There are 4 ways to turn a row about zero (a turn may also mirror it). The second row of each pair is the first, turned, with some noise. The first 36 pairs use one turn. New pairs use 3 turns, one after the other, and a turn may come again.
Some pairs, each with its turns in order after it:
[ 16  -8 -10 -14  -5  -5 -20  -1]
[ 14   0 -23  -9 -15  -1   5   7]
rog

[ 9 -2 10 -5 -3  5 13  6]
[-1  9  5 10  2 15 -5 -1]
madol

[-17   2   5   5   0 -14  -7  -9]
[  3 -10 -12  -6 -12  13  -9  -5]
Voz

[  6 -10   5 -12  -6  17  -3 -11]
[  3   0  14   1  -8   4 -13 -17]
madol

[ -2   1  -5 -14  -6  12 -13   8]
[ 13  -3   6 -19  -3  -8  -2  -3]
gepom

[ 9 -1  0 19 -7  8 -3 -2]
[-4 -2 13  9 10  9 -9 -1]
Voz

[ 11  16   1  -1 -18   1   2  -6]
[ 5 -3 12  9 -3 14 13 12]
Voz

[  4   3   8  11  12   8 -15 -13]
[  2 -15  -9   7   1  -8  16  -9]
gepom

[-2  3  8 17  8 -3  8 19]
[  5  11 -12  -3   1  12   8  17]
madol

[ -5  13   2 -17 -14  -2 -19   3]
[  6 -14  10 -13 -13   4  19   0]
Voz

[-17  15  -5  18  11 -19   4  -5]
[ 16 -16 -22  -2   0   7 -18   7]
Voz

[-12   3  14  -5  -9  21   5   4]
[ -4   3  -2  -2  14   7 -13 -21]
rog

[-2 -2 -3 -7 14 -1 -4  8]
[ -8   0   3 -11   5  -9   6   6]
gepom

[  4   2   1 -18   2  12  14 -10]
[ -7  11  13   4   5   0 -17  -7]
madol

[ 9  5  4  8 -8 15 -9  9]
[11 -8 13 -3 -6 11  0  8]
madol

[ 1  3  6 -6  2  8  3  7]
[ 3  6 -2 -1  9  0 -6 -2]
rog

[ 5  0  8 -2 -2 -1 10 10]
[-2  3 12  1  8  7 -5  0]
gepom

[-21  13   1 -10   2  -9 -22 -15]
[ -8   1   9 -18 -24  17 -13   2]
rog

[-10  -9   5 -10  13   5  16   8]
[ -5  16 -13  -7   6   9 -14  -4]
madol

[ -2  12  -8   8  11 -20  -8   1]
[  5  -3 -10  -1  11 -16  17   8]
madol

[ -6   3  -4  -6   5  14 -14   1]
[ 11  -7   4 -13   2  -5 -11  -1]
madol

[ -1 -17   6   4  -8  17   6  11]
[  0  16  12   1  12  -3  -2 -18]
Voz

[-14  23   3   6  -9   5  -9   2]
[-12   5  11 -21  -3   0  -7 -12]
rog

[ -6   9   2  10   2  -6 -15  12]
[ -7 -13   9  -5 -13   4  12   3]
gepom

[  3 -10   3 -12   9  -3   5  -1]
[ -4   4   2   0  15 -10  -5   7]
gepom

[  1  -5  19  17   1 -11  -6  13]
[ -3 -13  19  15   0   7  10   8]
gepom

[  0  10   7 -12  -7   6   3 -15]
[-1  5 -3 -4 -3 15 16  8]
Voz

[-10  18   9   3 -10  -1 -12   5]
[ 13 -13  -3   8  -2  -5  -7  17]
madol

[ -1   6  -2   0 -14   5  -3 -16]
[-2  3  8 -4 -4 18  3  8]
Voz

[-13  -8   2   7  16  15  -7   7]
[ 10 -17  10  -4  14   9  -9   0]
rog

[-11 -13   1   9   1  -7 -11  32]
[ 11 -12   7  -3  -2 -19 -10 -27]
Voz

[ 2  0 16 -4  5 -1  5  5]
[  5   7   1   9   5  -3 -12  -1]
rog

[ -6   7  12 -18 -15   9  -4   2]
[ -4  12 -13  -4  -1   8 -16 -16]
rog

[ 6 -3 14  1 10 13 19 -5]
[ -4   9   5  13  19  -4   0 -17]
gepom

[ -6  -9   1 -19   7   9  -6  -8]
[  5   1  -4  -7   5 -24  -4  -2]
gepom

[-10  -3  -7  -7   1  -4  -2 -14]
[ -6  -3  -1   2 -11  16   4   3]
rog

New pairs, each followed by its turns in order:
[-22  16   6   8   6   5   7  21]
[-11 -10  10   2 -14  24 -15  -6]
gepom gepom Voz

[ 10   1  23 -12  10  -6 -23 -14]
[14  7  3 36  3  8  4  5]
madol rog Voz

[ 12  -4  -3 -16   2   3  -8  -1]
[ -6  -1  -4 -15  -3  -9  -9   6]
madol Voz madol

[-10   2  -5   4  11  -7   6   9]
[  7 -11   1   7 -12  -3  -8  -4]
gepom gepom gepom

[-13  -4  20 -13 -16  10  -3  -4]
[ -2  17   2  21   2  14 -14   5]
gepom madol Voz

[ 3  1 -4 -5 15 10 18 13]
[  0 -12   2   5  -7   3   3  25]
rog Voz rog

[-16   0   2 -28   6   6  11 -11]
[ -6   7  -7  22 -23 -11  -9   8]
madol madol Voz

[  6  19   8  -8  22   0 -10   2]
[  4  19  -8 -20 -11  -1  -1  13]
rog rog rog

[-15 -28  -5   2   8   2 -10   0]
[-16  13 -12  -9   9  -8 -15 -10]
madol Voz rog

[-4  8  0  4  2 17 -9 -2]
[-11  -5 -10  -1  -9  -7  -8   7]
rog gepom Voz

[  1   3   8   2 -10  -9  22  -2]
[  5  16 -11  -1   8  -3   2 -18]
Voz gepom gepom

[ -6   8   5  12  -4   5 -13  -2]
[  3  -8   5   6  12   7   4 -11]
madol madol rog

[-24   6  -5  16   4  -7   0   2]
[  0 -17   2   5  12  17  -7  12]
madol madol rog

[-4  2  7 17  2 -2 -6  7]
[-10  -1   6   0   3   2   5  17]
madol rog rog

[  8  -7   8  -5  -1 -23  -7  21]
[ -1   0   3  16  13  -8 -26   6]
madol madol madol

[-14  -2   7  10  14  10   3 -20]
[-18  -3   7  17   2  -6 -11 -14]
gepom rog rog

[ -4   6   8  -6   8   2   7 -25]
[-10  25  -3  -5  -6  11  -3  -2]
Voz gepom rog

[10 15 17 -9  6 11  6 -4]
[ -7  18  -3  -6 -15   8  -5 -13]
madol gepom madol

[ 17   6  24  10   0 -11  -8  -5]
[ -4  12  20   8   8 -21   4   5]
gepom gepom rog

[ 4  9 -5 -7 -8  7  2  0]
[-5 11  2  2  1 -4 11  3]
Voz Voz madol

[-11  -5  -1   5 -18   3  -9 -22]
[  6  16 -17  16  -6  -1   1 -15]
rog rog gepom

[  1 -14  -7  17  -4  10 -12   5]
[  1 -19  -3   7   7 -18  -7   1]
rog gepom Voz

[ 10   1  -6   6   4   4   5 -19]
[13 12 -7  0  6 10  7 -6]
madol Voz gepom

[  1  19   1 -14  -6  -7 -12   3]
[ -9 -22   1   6  14  -1   5   0]
Voz gepom Voz

[ -1   4 -21  -1 -10   1  -5 -14]
[-3 -9 18 -4 15  1 -9 -5]
gepom gepom madol

[ 15   3  -4  -5  -8 -13  -3   0]
[-12   6   5  -4 -14  -3  -9   3]
rog rog gepom

[ -8   0 -17   4  -1  12  18  -5]
[-15  19   0  -2   3  12 -12  -4]
gepom rog rog

[  4  17  10  -1   1 -12  -2  -8]
[ -3  -3   2  -2  -1   2 -24   3]
Voz madol madol

[ 14  10 -14   6  35  18   4 -14]
[-22  -3 -37 -11  14   7   4   1]
rog gepom Voz

[ -1   9  -2  -2 -10   0   0  12]
[  4  -2 -16  -6   0   0   3  -4]
gepom rog gepom

[ 1 11  3 -6 -5  1  5 -3]
[ 0  4 -7  1  8 -6  9  3]
madol madol rog

[ -7 -13  -7   3 -15 -14   5   2]
[10 -1 10 19  6  5  4  6]
Voz madol gepom

[  5 -12 -13  14  -3  13   3   3]
[ 3 14 -2  8 12 -9  0 14]
gepom rog madol

[ 25 -24  -3 -17 -20   0   0 -14]
[ -5  -1   8 -21  29  19 -10  19]
gepom rog gepom

[ 10 -11  12   1   9  -6 -10  16]
[18 -1 -4 -5 -3  2 21  1]
gepom rog madol

[ -2  17   0  28  -9   1  -1 -11]
[-11  -5   4  28   4  15  -6   6]
madol Voz Voz

[  8  29   3  -6   2 -17  16  18]
[ 16   2 -24 -17 -26   1   2   2]
gepom madol rog

[ 1  2 -6  3  1 20 -8  2]
[-7  1 -9 -2 10 -5 -6 15]
rog Voz madol

[-7 -7  4  2  7  3 -4  6]
[ 3  4 12 -2  6  2  3 -3]
Voz rog Voz

[ -8  10 -19 -16   4  -1  -4   1]
[ 2  4  3  0 -7 10 16 19]
madol madol rog

[ -7 -30   5   3  -5 -18   2  10]
[ -1  21   0  11 -18  -4 -18 -16]
rog rog Voz

[ 0 14 -4 12  8 -1  8  6]
[ -4  -4   6   0   0 -15  -7 -13]
madol gepom gepom

[ 11   6  25  -4  -2 -18 -12  -7]
[ -3   8 -14   1 -18  24  13  -2]
rog madol madol

[ 10  -5 -13   9   5  14 -10   8]
[ 15  -1  14 -13  -7   7   1 -11]
madol madol rog

[ -2  -6  -8   9  11 -12   9   1]
[  6 -14   7   3 -12  -5  -6   8]
rog rog rog

[-11   8  10   0 -14  -4  -4  16]
[ 6  6 -2 16  9 -7 17  4]
madol gepom Voz

[ -2   7  13  -4  23   6   2 -11]
[ -1  -8  19 -15  -8  -6  -3  12]
gepom Voz Voz

